There are 3 nested groupings, the coarsest first. Each group lies inside one group of the grouping before and may be the whole of it. The rows also spread widely along 11 directions, which tell nothing about the answers.
Known rows, each followed by its group in each grouping:
[-16   3  -2   5   2  17  -3   6   7 -19   2  -4   0  -3  -5  -1   1  -2
  -3  -5   0  -1  -5   1   7 -10  -9]	K_76 Mov K_256
[ -1  14  -4   7  -4   3   5  -6   0 -17   3  -2   2  -1  10   6  -9   6
   7   8   8  -2  -4  -2   7  -3  -5]	K_180 rano K_392
[ -3   4   4  -4   1 -11   6 -22   7  -2  -5   0  -8   3  14  -2 -11 -10
   5  -3  -2  -7  -7  -3  -1   3  -3]	K_76 nuzoz K_583
[  2   1  -1   3   8  -2   7  -2  -2   5  -9  -5   1  -3  -8  -9  -3   6
  -1  -2  12   8  -1  -9  10  -2 -11]	K_76 Pegil K_895
[  3  -9  -3  -4   2  -5  -2   7  -1   1   2   7   0 -15  -5  -5  14  -1
  -6  14  -5 -11  10  -2   3  -1   7]	K_76 manu K_424
[ -1  -3  -3   6  16  13   8   8   5   2  -3   6  -5 -21 -13  -8   9   5
 -14  10  21   2   7  -2  19  -6  -7]	K_180 rano K_964
[ -3   1  -5   0  12   7   5  -4  -5   3 -10 -25   8   4 -19 -13  -9   4
  -1 -18  15  16  -6  -2   2  -9 -13]	K_76 Pegil K_936
[  1   4  -2  -4   2  -5  -2 -17   5   2   7   4  -5  -2  13  -1  -8   2
   6  11  -1 -10  -9  -1  -4   7  12]	K_76 Pegil K_502
[ 10   3  -9  -1   9  -2   4  -9  -3   0  -3  -3   2 -10   0  -3  -3  12
   2   3  11  -2  -2   1  -1  -3   8]	K_180 gar K_426
[-15  -8   4   0   8  -5  -2 -12  15  14  -4   7 -11  11   7  -8  -6 -10
   6  -3   6   5  -5  -6   6  11   5]	K_76 manu K_787
[  0  -1   3   0 -10   7  -9  14  -6  -6 -10   7   1 -15   2   5  -3   1
  -1  11   0  -7  -7  -6   8 -17   6]	K_180 mus K_207
[-19  -9  -4   3   4   9 -16   2  12 -18  11   6  -6  -4  -2   1   9 -11
   0   9  -9 -13  -6   3   0  -3  11]	K_76 nuzoz K_417
[ -5  -9  -4  -6  -8   0 -14  14  -6  -8 -11   3   2 -12  -5   3   5  -4
   3   6  -7  -5  -7  -4   1 -20  12]	K_180 peze K_916
[  4   7  -1   6  -3  -8  16  -3   0  -1  -8   3  -1  -1   5  -4   3   3
   6 -10   1   4  12  -4  14   0 -17]	K_76 manu K_424
[ -5  -8   4  -1  10  -8 -11   5  -3  -6  -8 -14   3   0 -15  -8   3 -10
  -3   7   1   1  -1  -9   1  -7  -3]	K_76 manu K_424
[ -1   7  -1   1  -7   4   1   7  -7 -19  -7  -9  10   0  -3   0  -1  -3
   4 -12  -7   5   2   4   2 -18 -11]	K_180 peze K_916
[ -2  -5   4   6  12 -13 -12   2  -1   1  -7   1  -6  -1  -3  -6   2  -2
   2  12   5   0  -2 -15   8   2   1]	K_76 manu K_424
[ -4   3   2 -14  -8 -11  21 -22   4   6  -2  -5   1   2   6  -2 -13 -11
   1   5   8  -8  -1  -3   1   3  -6]	K_76 Pegil K_936
[  4   6  -1  -3   6  -5   2 -14   2  -6  -3  -2  -5  -6   8  -2  -5  -1
   4  -3  -3  -8  -7   1   0  -4  -2]	K_76 Pegil K_936
[ -8  12   2  -8 -17  15  10  -8   2 -18   4  -5   7  -3  10   4 -15  -7
   3  -1  -2  -6  -5   9  -1 -12  -4]	K_180 peze K_916
[  8  12   7   0   6  -4   1 -21   6 -13  13   1   0   3  19   0  -8  -5
   1  11  -6 -13   4  10  -7   9   2]	K_180 gar K_426
[ -1   4   9   9  23   2  -8 -12  11  -3   1   6 -17  -9   8  -6  -7   0
  -1  12  11  -4  -8  -7  10   7   0]	K_76 manu K_424
[  3  -6  10  -9  -5   9  13   2  -1  26  -9   4   0  -8  -3 -11  -9  -2
 -13   4  13   0   4  -3   9  -4  -4]	K_76 Pegil K_936
[ 3  0  7  7 -5  1 -8  8 -8  4 -5 -4  8 12  1 -9 -3 -1 -2 -6 -5  7  5 -3
  1 -1 -6]	K_76 nuzoz K_583
[  8   5   8   0   6   0 -15 -12  -1   2  -8  -7  -3   4  12  -7 -12   0
   5 -13 -14  -1 -14   4 -10  -5   3]	K_76 Pegil K_895
[ -8  13  -3   0  -3   8   4 -18   8 -16  12  -5   3   4  13   3 -13  -2
   5   4   1  -7  -8   9  -4   3   3]	K_180 rano K_964
[  7  10   5   1  -7  12   1  -5  -2  -1   7  -8  12   5  10  -6 -10   5
  -1  -4  -6  -1   4   9  -8   1   0]	K_76 manu K_787
[  7   9  -1   5  -5 -14   1  -1  -5  -9 -13   6  -2  -4  12   6  -1   2
  10   3  -3  -4  -4  -8   9  -8  -6]	K_180 rano K_964

New rows. What belongs after each?
[-13  -9  -7 -15   0   7  16 -10  10   5   4  -4   0 -15 -11  -6  -2  -6
  -7   6  13  -9   1   4   2  -2   8]	K_76 manu K_424
[  7   8   2  13  12  -1 -15  -2  -2 -10   5  -1  -1   2   7  -3  -4  12
   3  15   3  -1  -8  -8   3   7   1]	K_76 Pegil K_895
[-3 -1 -2  5  6  4 -2 -3  8  1  6 13 -8 -8  7 -5  3  5  1  9  5 -6  1 -2
 10  7  7]	K_76 manu K_424
[ -6  -1  -4  -1  -2   2 -11  -8   5  -2   7   1   3   9   9  -1  -7   1
   8   4  -3  -4  -8   5  -8   4  21]	K_180 gar K_426
[ -7  -2   6   4 -12 -12  -6   9  -2  -7 -10   6   0   4   6   1   2  -7
   8   6  -7  -3   2 -12  10  -5  -6]	K_76 manu K_424
[-13  -4  -5 -10  -8   5   9  -7   9  -3   4   6  -2  -9   1   0   1  -7
   2   4  -2 -10  -3   3   3  -4   5]	K_76 Pegil K_502
[ -6   2  -9   2   9  -1   0  -9   0  -3   6 -13   5   8  -7  -6  -6   7
   4   5  14   4  -7  -5   0   6   2]	K_76 Pegil K_936
[  2   8  -9   7   0  -2   3   6  -7 -28   5 -13  14  -1  -9   1   9   2
   3  -4  -7   0  10   6   2 -10 -12]	K_180 mus K_207
[ -7   0   4   9   7   5 -11   5   4  -9   0   5  -6   2   1  -4   2  -2
   1   4   1   0  -4  -4  11  -1  -6]	K_76 Pegil K_936
[-17  -2   3   2   1  15   7   3   5  -7  -6 -11   3  -1 -13  -8  -5  -7
  -4  -7  12   8   0  -2  12  -9 -15]	K_76 manu K_424
[ -6  -1  -1  -3  -5  13   3   1   1   1  -5   0   1  -7  -2  -4  -4   2
   0  -5   2   0  -7   0   4 -10  -1]	K_76 Pegil K_502
[ -7   1  -3  17   7 -12 -21  -1   3 -17   7   8  -4  15  10  -1   9   0
  12   4 -12  -2  -2  -7   2  10   4]	K_76 nuzoz K_583
[ -5  -8  10  -4   9 -11  -2  -4   1  11  -6  -7  -1   3  -8 -11  -4 -12
  -6  13   9   0   3 -11   5   5  -2]	K_76 manu K_424
[-12  -5  14   2   2  10 -17   6   7   6   3  10  -8   1   6  -4  -7  -7
  -9  21   5  -6  -8  -9   6   4   7]	K_76 Mov K_256
[ 11  10   1  -1   0  -5   2 -22   1   4   2  -4   0   6  18  -4 -15   2
   6  -8  -8  -7  -6   5 -12   5   4]	K_76 nuzoz K_417
[ -1  14   8   9  -7  -9  -6  -5  -3 -10  -2  -3   3  14  16   5 -15  -2
   9  13   4   1  -8 -10   5   3  -6]	K_180 rano K_964
[  0   7   2  -2 -23  -6  10  -2   1   0  -7  11   2   4  19   5  -6  -6
   9  -5 -12  -6   3   3   5  -5  -4]	K_180 rano K_964
[-11  -4  -5  -2   1   4   4  -2   3  -2   9  -3   7  -1  -9  -2  -5   1
  -5  26  23  -2   0  -5   4   6  10]	K_180 gar K_426
[ 12   4  -1  -6  23   6   1 -13   0   0  -1 -11  -2 -21  -5  -7  -8   5
 -12  13  15  -7  -7   3  -3  -5   6]	K_180 rano K_964
[ -5  -9   5  -4   1   7  -2   2   4  16 -14   5  -8  -4  -1  -9  -5  -5
  -1 -13   1   3  -8  -1   8  -9   0]	K_76 Pegil K_936
[ -1   2   1 -10   0   1   8 -20  12   2   2  10 -10  -9  15  -3  -2  -8
   3  -7 -13 -14  -3  11  -3  -1   4]	K_76 Pegil K_502
[  7   0  -7   0   4 -13  -6   0  -7  -8 -10  -7   3  -8  -1   0   6   5
   8  -2  -7  -3  -2  -5  -3  -9   2]	K_76 manu K_787
[ -7  -5  -2  -8 -19   7   9  10   0   3   0   4  10  -2  -3  -2   5  -8
  -4  -1  -8  -4  11   9   3  -9   2]	K_180 rano K_964
[ -5   0  13  -2   6 -10  -8  -9   2  15   2  -2  -3  13   7  -8 -16  -7
  -6  20  11  -1  -5 -13  -1  13   4]	K_76 Mov K_256
[ 10  11  11   1  -8  12   4   1 -10   5   8 -12  17   7   3  -7 -19   4
 -10  14  10   3   6   3  -3   3  -1]	K_180 mus K_207
[ -7  -9   3 -10   5  -9   1  -9   8  12  -5   3  -7   0   1  -7  -1 -13
   0   0  -1  -6  -2  -2   1   1   3]	K_76 Pegil K_936
[  7   1   0  -6   7 -11  17 -21   1  20  -2  -2  -1   2   5 -13  -9  -1
  -5  -2  10   0   7  -1   0  11  -3]	K_76 nuzoz K_583
[  9  -5  -3  -6   5  -1   1   5  -9   1 -17  -7   3 -19 -10  -5   4   0
  -4 -11  -4  -1   1   2   1 -21  -1]	K_180 mus K_207
[  2   0  -1  -5  23  -1   5 -21   9   6   0  -4 -11  -9   0 -10  -6  -1
  -3  -3   9  -5  -7   3   0   2   1]	K_76 Pegil K_936
[  1  14   3   1  -9  10   4  -8  -1  -7   8  -6   8   6  11  -1 -16   6
   1   6   5  -4  -5   1   0   1  -4]	K_76 Pegil K_936
[  0   5  -7   1  -3  -2   7  -1  -6  -5  -7 -12  10   2  -5  -2  -3   2
   4  -6   5   6   1   0   2  -8  -6]	K_180 rano K_964
[-15  -2  -1 -10   3   6  17 -14  13   3 -13   1 -13 -15   0   0 -12 -10
   0  -2  19  -1 -11  -3  14 -11  -3]	K_180 rano K_392
[ 16   8  14   1   2   7   0  -5  -5   5  -2  -5   3  -5   8  -9 -13   0
 -10   3  -1  -5   2   3  -4  -3  -6]	K_76 nuzoz K_417
[  1   9   0   4 -17  -8   7  -7  -2   3  -8   6   1  17  20  -1 -11   0
  19 -22 -10  10   1   3   3  -1  -5]	K_180 peze K_916
[  1  -1  -6   1   1   5   8  -4   2  18  -3  13  -5  -1   6 -10  -4  10
   6  -9  10   9   3   2   8   4   8]	K_180 peze K_916
[-14  12   1  15 -12  16 -10  -1   5 -19   6   1   2  14  16   6 -17   5
  13   1   4   1 -17  -4   5   0   0]	K_76 nuzoz K_417
[  6   6  -9   3   7  -8  11 -13  -4   2   4 -11   5   1  -4  -6  -4   9
   1   5  14   1   3  -5   0   8  -3]	K_76 nuzoz K_417
[ -9   0   5   6   6  14 -12   9  -1 -26  -2  -7   2 -10  -8   0  -1  -5
  -8  10   5  -5  -9  -6   7 -14  -9]	K_76 nuzoz K_583
[ 13   1  12   0  -2 -13  -1  -9  -1  14  -7  12  -9  -3  18  -4  -6  -5
   1   8  -5  -9   0  -6   2   4   2]	K_76 nuzoz K_417
[ -1   1   2  -8   5  -4   3 -10   1  -4   2  -4  -1  -8   0  -3  -6  -8
  -3  13   6  -6  -1   0  -2  -2   4]	K_180 peze K_916
[ -1  -4  -2  -5   9   3   4  -9   9   2   0   3  -5 -11   2  -6   4  -3
  -2  -6  -4  -8   2   7  -1  -2   4]	K_76 manu K_787
[  3  -4  -3   3  14   0  -4   2  -2   0  -4  -6  -1 -10 -10  -8   3   6
  -3   6   9   0   0  -7   6  -3   1]	K_76 manu K_424
[ 7  5 -9  1  1 -4  1 -5 -4 -3 -1  3  1 -4  7 -1 -2 11  8  0  1  2 -1  0
  1 -1  6]	K_180 peze K_916
[ -4   0   6  -3 -10   0   2   3   0  -6 -11   0   1  -7   3   0  -2  -9
   1  -2  -7  -6   1  -3   7 -12  -8]	K_76 manu K_424
[  3  14  -7  -5  11   4  11 -26   4 -21  10 -22   7  -2   1  -2 -11   0
   2 -10   0  -5  -4  16 -12  -4  -3]	K_180 mus K_207
[  2   4   3  -1   5  -8  -1 -14   2 -11  -3  -2  -3  -3   9  -2  -2  -8
   2  -3 -11 -10  -2   1  -3  -3  -5]	K_76 nuzoz K_583
[  7   2   0   1 -14 -10  -4   6  -5   0 -10  21  -5  -8  18   5   1   3
  12   4 -10  -6  -1  -6   7  -7   7]	K_180 peze K_916
[-18  -2 -12  -5  -6   9  15   1   6 -18   4  -3   4 -13 -12   4   4  -6
  -1   4   9  -6   2   3   9 -11  -3]	K_180 mus K_207
[ -8 -14  -7 -14   9   3   5  -7   8  12   1   0  -3 -10 -12 -11   6  -8
  -6  -3   1  -6   1   7  -3  -3  10]	K_76 Pegil K_936
[ -5  -4 -10   0   8  -5   2   3  -2   2  -7  -8   3  -2 -13  -8   5   5
  -1  -6   6   5   1  -6   4  -5  -3]	K_76 Mov K_256
[ -8  -1   4  -2  -6   0  12  -2   4   0 -10   0   1   1  -1  -2  -6  -9
   0  -2   9   3   3  -2  11  -6 -10]	K_180 gar K_426
[  8  -8   9 -12  12 -12  11 -11   5  19 -11   4  -9 -15   1 -10   3 -12
  -9   2   1  -8   9  -2   2   0  -3]	K_76 manu K_787
[-18  -7 -14   2  -5  -3   3   3   5 -12   2   2   1  -3  -9   2  10  -4
   6   7   5  -5  -1  -7   8  -3   2]	K_76 nuzoz K_417
[ -3   0  -4  -5   4  -2   4  -6   3  -9  -2   1  -3 -13  -1   1   3  -2
   1   4   1 -10  -5  -2   5  -8  -3]	K_76 Pegil K_936
[ -2  -1   3   8  16  11 -10   7   2 -12  14  -6   5   1 -11 -10   7  -3
 -11   8   1   2  11   9   1   2  -1]	K_180 mus K_207
[ -7  -5   5  -9 -10   4   2   3  -4   1 -13 -19  11   3 -11  -8  -8 -13
  -2 -16  -6   4   0   2  -4 -16  -7]	K_76 manu K_424
